The same things were measured in two ways. Each way mixes the same 10 hidden numbers, adds some noise and spreads widely along 5 directions of its own, which tell nothing about the thing.
In the rows, 128 means zero.
Some things both ways: the first way, then the second way.
[ 84 136 117  95 131  88 124 104 142 143 120 118 119 133 165 163 142 129
 121  92 147 163 122 133 132]
[147  93 125 107 106 159 137  96 145  85 121 167 107 151 133 120 123 133
 134 118 116 111 159 123 125 134]

[121  76 122 171 123 135 139 106 103 116 115 104 178 139 103  94 113 124
 143 179 132 123 102  92 131]
[138 107 132 120 116 158  83 175 169 121 140 167 166 155 125  78 146 142
 118 146 139  81 162 179 132  79]

[100 138 141 118 112 133 105  96 106 159 135  99 126 133 146 151 158  83
 175 119 161 109 118  99 125]
[ 88 151 186 158 137 145 109 118 122 135 110  90  94 112 110 154 105 122
 127 156 159 165 123  95 153 117]

[109  86 127 143  96 138 100 118 104 127 132 107 152 156 144  94 129 109
 161 169 140 116 126 111 125]
[124  89 136 137 119 141 111 145 147 128 127 133 145 125 115 129 114 130
 124 148 116 101 136 145 130 115]

[114 145 112 118 130 119 142 161 166 121 125 143 122 133 148 161 120 121
 108 102 117 141 152 135 123]
[188  81  56 103 120  86 126 101 150  91 130 159 138 147 160 117 142 140
 179 122 118 117 135 140 137 140]

[139 119 129 155 121 129 117 121 150 114 138 129 142 123 113 136 129  97
 138 112 129 130 121 120 119]
[124 113 125 130 128 119  94 121 127 123 108 152 104 132 134 156  87 123
 138 143 135 127 103 111 148 141]

[136 145 122 114 119 112 110 128 139 105 132 102 110 132 123 162 142  92
 130 117 127 113 141 133 104]
[148  98 106 125 129 102 154 101 117  92 117 127  90 132 149 151  99 131
 140 133 122 135 117 105 126 154]

[146 108 134 140 104 157 100 135 125 155 120 117 150 144 114 104 140  81
 148 136 130 133 110  98 132]
[140 176 126 138 158  95  97 104  99 119  94 158 127 130 141 169 113 142
 145 130 153 146  93  91 139 123]

[ 76 136 124 103 118  80 120 128 130 136 127  88 116 138 182 151 127 136
 121 125 130 129 136 127 132]
[123  92 141 120 107 109 176  72 164  94 109 136 102 126 152 154  98 120
 150 133 146 157 130 106 163 134]

[156 130 138 166 142 148 160  97 113  80 140 120 142 133  98 113 139 147
  99 157 115 109 132 145 117]
[108 146 139 175 114 105 144 108 100 124  96 144  81 160 113 105 134 134
 127 111  94  89 161 133 129 122]

[ 65 133 145 111  99 138 128 123 114 159 127  97 144 142 192 138 143 126
 150 142 152 124 131 124 142]
[146  81  73 124 113 139  93  89 162  88 156 170 131 141 148  97 101 122
 142 138 135 119 135 134 163 116]

[ 93 136 129  77 112 101 104 131 141 154 107 106 118 131 163 140 139 107
 148 116 152 137 129 120 123]
[181 120 107 123 125 115 155  90 126  95  97 135 119 130 134 130 131 156
 129 116  87 119 152  90 103 117]

[ 82 149 153  86 108 142 123 163 153 180 110 144 137 107 186 139 141 129
 134  99 142 178 121 157 166]
[180 125  53 145 126 112 103  94 122  77 127 190 145 162 141 101 110 159
 126 112  85  87 144 117 117 112]

[128 112 129 108  93 123 102 118 129 127 116  96 104 138 157  95 159 109
 132 163 143  98 142 136  94]
[128  41 124 131 126 148 171 107 124 144 126  74  89  80  69 129  88 133
  69 158  83 104 130 116  94 124]

[133 117 138 105  61 112  54 127 130 111 134  73 112 123 153 128 155  67
 168 130 141 109 129 154  98]
[159 129  91 145 121 125 108 116 120  90 144 205 206 155 147 126 138 133
 162 110 115  96 145 144 138 115]

[113  88 144 117 115 107  84 104 114 138 116  90 129 150 138 114 131  99
 167 154 165 111 115 101 105]
[139 139 175 130 125 134 135 140 132 137  84 125 147 134 116 155 127 142
 130 129 114 138 130 107 118 125]

[139 160 161 144 145 123 152 113 124  90 146 134 122 110 119 163 110 147
 137 114 146  87 149 142 100]
[131  88 119 149 122 136 119 130 147 139 132  50 105  99 106 128  97 134
 119 162  91 145 136 107 116 124]

[114 144 138  98 110  94  97 130 132 126 126  94  97  94 133 131 142  97
 161 130 137  95 128 131 111]
[159 137 132 123 135 116 106 102 123  87 112 157 156 104 177 155 111 111
 145 131 170 165 106  73 160 104]

[160 134 135 167 156 111 152 124 143 115 139 168 152 134 100  96  74 179
  95 100 101 146 124 108 141]
[130 131 159 126 104 113 153 107 131 148  70 137 106 140 139 141  88 110
 126 118 111 148 115  97 141 142]

[ 97 165 181  95 204  81 146 115 160 117 120 120 148 131 119 150  98 165
 111 100 134 150 110 118 151]
[147 132 139 134 113 114 150 139 110 128 100 145 137 159 153 103 128 107
 137 113 130 142 125 137 146 146]

[142 120 125 156 147  87 106 135 137 113 144 101 136 145  95 141  94 103
 131 115 103 116 114  76 127]
[157 134 131 148 138  89 163  71 129  92  86 141 126 125 133 166 136 161
 145 118 120 134 131  87 129 116]

[126 162 143 122 142  96 135 111 153 132 130 143 116  75 124 138 133 143
 112  74 121 159 109 151 147]
[ 92 144 194 154 115 176 106 165 124 139 127 146 159 143 122  97 131 102
 112 137 156 119 148 154 153  96]

[107 118 115 123 103 120 111 132 125 145 120  99 141 137 133 156 128  78
 163 121 145 126 119  92 123]
[133  99 127 133 128 124 138 139 152 110 117  97 104 128 122 139 109 151
 119 154 114 125 138 125 112 120]

[201 165 144 184 169 117 132 128 154  60 170 141 124 103  42 156  98 107
 123  90  92  90 133 120 104]
[144 140 119 153 152 117  69 140 113 131 150 124 184 104 132 134 162 124
 174 146 171 145 121 135 157 106]

[137  97 121 159  89 153 111 130 101 145 129 107 140 150 129 136 129  80
 165 146 149  98 129  90 106]
[143 109 120 136 133 150 101 157 168 134 146  98 167 139  96 115 144 162
 133 158 114 119 151 162 114 101]

Other things, the second way, with their names:
J781: [171 134 102 109 130  84 111 120 124 110  87 136  94 122 185 123  88 115
 118 132 145 159  94  72 143 123]
J673: [159 147 110 150 126 119 103 118 148 105 119 160 163 153 114 105 175 176
 147 114  95  79 186 142 112  74]
J191: [127  54 141 120 139 155 113 142 134 150 136  89 113  75  72 137 148 137
 119 158 125  99 142 146 110 113]
J130: [171 135  94 114 103 103  97  80 138  90 100 252 160 178 192 103 120 105
 160  91 151 118 120 121 180 118]
J31: [102  53 143 128  89 126 145 146 124 164 117 124  81 138 118 107 102  80
 133 132 119 109 120 171 156 175]
J865: [159 147  99 153 116 107 130 121 127 106  95 193 141 188 156  92 100 138
 112 108 109 109 120 134 134 119]
J931: [125 114 120 143 158 130 119 127 141 125 124  89  89 132  80 137 119 175
 109 162 119 119 129 136 104 121]
J322: [124 117 106 154 160 112 112 113 122 112 133  98  74 130  93 149 130 172
 137 153 124 116 135 125 114 130]
J304: [149  39  91 115 133 157 101  83 106 129 133 134  98  71 108 127  80 100
  91 148 126 125 100  89 135 138]
J455: [ 85 115 172 144 131 125  91 114 157 134 114 103 106  87 125 175  73 111
 133 174 171 156  97  93 172  99]
J6: [104  81 180 145 112 137 186 125 114 170 101  42  78  93  82 129 130 108
 114 140 103 143 148 128 119 145]
J867: [139  88 123 105 153 147 106  95 138 127 141 150 145  95 122 144 111 112
 133 156 192 163  90 120 168 121]
J232: [131 135 165 160 122  84 144 111 106 142  75 101 106 104 124 156 141 127
 150 119 117 130 132  94 136 128]
J453: [117  97  99 174 120  93 146  87 143 118 129  99 101 120 111 110 112 135
 136 147 105 112 146 134 145 108]
J141: [139 103 120 104 106 139  94 170 170 128 131 163 135 163 145  81 129 130
 130 134 133  89 154 174 129  97]
J858: [147 118 158  91 135 162  84 124 163 118 118 153 121 119 122 121 161 142
 139 140 169 119 158 123 133  89]
J669: [143  86 103 134 108 172 115  91 118 104 137 191 140 145 113  77 132 118
 110 112 114  91 156 144 139 118]
J293: [122  82 116 141 128 115 169 110 137 121 129 106 104 115  99 118 121 149
 110 144 102  90 154 142 111 103]
J510: [112  73 149 150  92 111 131 133 133 160 110  87  92 104 105 118 134 107
 152 132  94  99 156 141 142 135]
J464: [180 126  53 114 133 111 129  81 122  79 134 165 101 162 141 110 135 167
 145 113  96 101 165 116 104 124]
J18: [154 105 106 133 143 131 108 131 133 130 120 108 116 128  93 119 136 164
 123 142  98 104 144 130  99 119]
J409: [142 101  80 177 147 119 116  67  99 130 137 146 149 114  81  96 129 132
 114 128 122 108 121 133 146 114]
J173: [160 127  98 107 111 151 111 101 159 109 135 200 177 175 146  92 126 127
 145 119 135 124 146 150 150 110]
J923: [163 160  89 132 158 129  72 117 110 107 155 177 194 127 132 109 180 148
 167 122 153 102 160 134 133  73]
J265: [148 142  93 126 156 123 101 146 107  95 156 158 186 132 162 142 103 126
 136 146 158 139 107 118 131 112]
J897: [122 110 136 156 124 142 185 148 109 103 130 144 144 165 110 101 137 145
 102 120  98  86 161 175 102 129]
J390: [140 132 132 154 106 136 111 130 133 133 116 117 138 135 125  97 136 129
 133 127 103 124 157 126 132 106]
J740: [130  99 103 147 142 134 144 131 117 114 146 113 132 129 114 126  97 139
 105 152 111 121 124 135 113 125]
J451: [145  75  72 143 118 127 129 114 152  94 166 170 165 153 128  76 135 134
 132 131 120  81 159 186 146 105]
J645: [164 119  95 136 138 145 111 111 117  86 138 177 158 140 113 100 167 164
 131 118 111  78 172 141 109  95]
J240: [133  95 111 112 132 144  98 107 154 112 143 119  99 131 123 139 105 131
 149 155 145 153 127 122 147 143]
J791: [137 137 142 133 146 104 109 108 159 118 105 109 119 115 113 175 142 169
 164 150 130 128 145 104 125  99]
J550: [136  79 134 128  71 151 166 134 160 129  94 125  82 163 127  68  89 119
  82 124  59  98 165 136 111 129]
J405: [171 116 117  80 123 163  91 163 132 116 151 154 163 141 151 110 155 122
 154 130 150 130 155 147 124 121]
J883: [160 122 100 114 124 129 117 133 143  67 133 195 158 174 174 130 112 140
 146 129 142 122 129 136 136 134]
J635: [105 121 159 166 107 144 131 178 149 126 142  93 157 142 110 106 148 139
 134 148 106  97 181 175 117  96]
J820: [162 162 146 129 136 124 112 129 124 103 109 144 162 131 133 151 164 159
 161 121 121 126 161 104 111 103]
J846: [124 147 149 147 130 104 137 123 120 123  95 112  97 133 129 148 118 138
 135 133 124 137 132 104 126 125]
J957: [121  82 164 139 118 178 145 188 104 118 134 132 131 145 109 104 138 122
  98 136 116  96 147 174 109 151]
J269: [108 100 138 155 133 173 118 144 130 121 145  91 114 123  98 125  89 132
  88 168 121 137 126 130 121 134]
J901: [156 145 126 123 147 159 101  91 138  77 144 179 182 131 137 140 141 149
 145 137 165 141 144 107 144  90]
J871: [127 114 132 150 131 106 124  80 112  99  96 121  75 103 131 171  94 136
 134 137 119 137 117  66 140 137]
J486: [115 111 160 149 109 170 149 154 125 122 131 111 117 140 115  73 132 123
  92 135 109 106 176 145 116 101]
J878: [111 125 127 136 124 150  91 162 116 106 158 161 151 151 151 132 102 112
 143 143 149 121 126 148 145 136]
J152: [127 120 157 131 126  99 133 140 125 159  78  82  91 106 116 168  95 133
 124 146 105 141 109  93 115 132]
J768: [137  54 111 114 122 151 141 135 144 113 159 106 125 106 118 107 127 126
 123 155 123 111 150 152 122 121]
J355: [167  84  97 113 156 128 103  93 142 114 136 103 153  69 109 162 119 148
 131 165 136 146 115  89 122  98]
J234: [130 135 130 132 113 128 138 119 141 121 120 164 136 173 137  96 123 123
 136 124 136 127 144 148 149 118]
J548: [172 167 134 120 128 115 153 126 102 111  82 173 152 166 151 116 142 139
 125  99 117 122 139 111 110 117]
J900: [121 115 154 127 109 118 112 150 149 102 108 157 108 150 174 135  96 105
 140 139 163 136 112 130 162 136]
J487: [116 135 173 135 111 104 107 135 150 163  79 100  97 122 126 142 128 121
 155 136 137 140 132 112 149 116]
J386: [161 178 123 158 139 105 131  68  88  57  97 228 160 157 156 149 160 149
 161  90 138 111 146  94 145 113]
J690: [125 112 128 122 167 157  80 178 119 124 170  89 148  99 106 157 131 145
 132 177 163 141 120 139 112 118]
J461: [185  94  52 108 119 150  95 143 122  72 149 194 121 174 161  66 104 137
  97 123 101  82 142 139 104 128]

Some of these things the first way, each followed by its name:
[114 131 153  97 137 141 106 117 116 139 115 113 134 139 120 153 153  95
 154 125 156 145 115 135 131]
J690
[141 153 116 137 148  94 130 106 192  84 147 138 130 134 121 151 123 109
 109  81 117 134 140 126 107]
J31
[ 87 141 141 107 123  95 120 136 174 147 118 117 137 107 169 127 128 132
 122 102 130 158 115 131 149]
J130
[103 106 125 100  94 140  96 112 110 143 111  86 124 146 150 113 174  85
 155 168 152 120 124 129 119]
J645
[125 132 137 133 128 157 136 120 128 123 123 101 121 132 125 183 173  81
 129 134 151 111 135 140 107]
J322
[125 129 130 162 135 148 161 159 117 120 141 141 150 140 132 108 106 170
  84 147  83 139 137 136 161]
J451
[142 120 115 146 120 142 123 126 122 106 150 146 115 141 115  94 131 119
 138 154 115  91 154 124 105]
J232
[137 121 124 141 128 118 123 146 116 119 129 119 131 122 107 150 118 118
 122 121 113 137 120 132 135]
J883
[ 96 133 103  88  93 107  94 122 136 146 122  97 127 152 159 142 145  75
 161 117 143 130 129 102 119]
J768
[131 103 151 159 144 134 129  76  83 103 144  91 148 176 112  84 127 143
 131 189 130  85 124  96 118]
J669
[ 97 143 134  94 126 124 145 101  99 134 114 113 115 115 141 120 155 143
 134 149 147 119 129 145 127]
J486
[ 80 108 155 111 159 133 113 123  88 151 132 115 154 171 138  93 127 157
 126 164 113 159 108 123 183]
J386
[182 123  90 118  71 125  98  91 116  93 117  97  92 126 101 135 172  54
 159 133 155  81 145 132  52]
J405
[119 125 119 133  92 157 131 117 104 139 128 109 103 140 158 162 170  93
 141 141 160  89 153 135  92]
J240
[ 93 128 126  91  74 103 126  97 132 118 101  77  89  91 184 140 174 106
 155 156 184  76 148 158  68]
J550
[174  99 122 182  85 198 132 124  42 125 148 117 104 145 102 101 158 102
 149 196 131  45 155 118  92]
J269
[ 83 139 114 103 105 125 141 131 178 155 115 157 112  94 183 143 156 116
 136  98 158 147 142 151 117]
J487
[116 125 149 118 109 133  89  99  95 122 134  94 173 163 122 130 124  98
 173 126 144 148 102 116 147]
J878
[121 119 107 156 114 152 141 105 120  96 157 162 151 171 142  86 116 146
 137 152 119 114 161 122 118]
J510
[ 65 131 136  79  87 115  97 117 115 144 121  95 134 125 184 152 149 102
 176 125 165 143 124 147 134]
J635
[181 155 144 111  96  98  70 136 150 104 123  82 125  96  86 156 128  56
 154  80 120 131 104 133 112]
J265
[ 82 139 127  74 103 167 146 137 110 179  93 132 143 160 185 134 162 139
 117 133 151 178 133 149 155]
J464
[127 152 181 152 180 141 140 146 154 143 148 133 140 143 123 116 113 149
  95 123 100 120 125 104 160]
J409
[ 81  88 122 133 109 128 109 118 114 147 117  95 161 161 155 137 128  97
 163 153 158 134 115  94 131]
J791
[125  85 139 174 138 186 154 126  81 152 116 116 174 179 110 118 127 121
 129 182 139 120 114  80 141]
J931
[106 110 118 150  79 143 113 129 116 150 141 124 137 121 160 106 135 107
 158 139 131 118 128 115 133]
J455
[132 110 112 125 122 122 121 110 159  97 123 127  92 119 136 121 173 106
 120 148 141 106 150 160  80]
J191
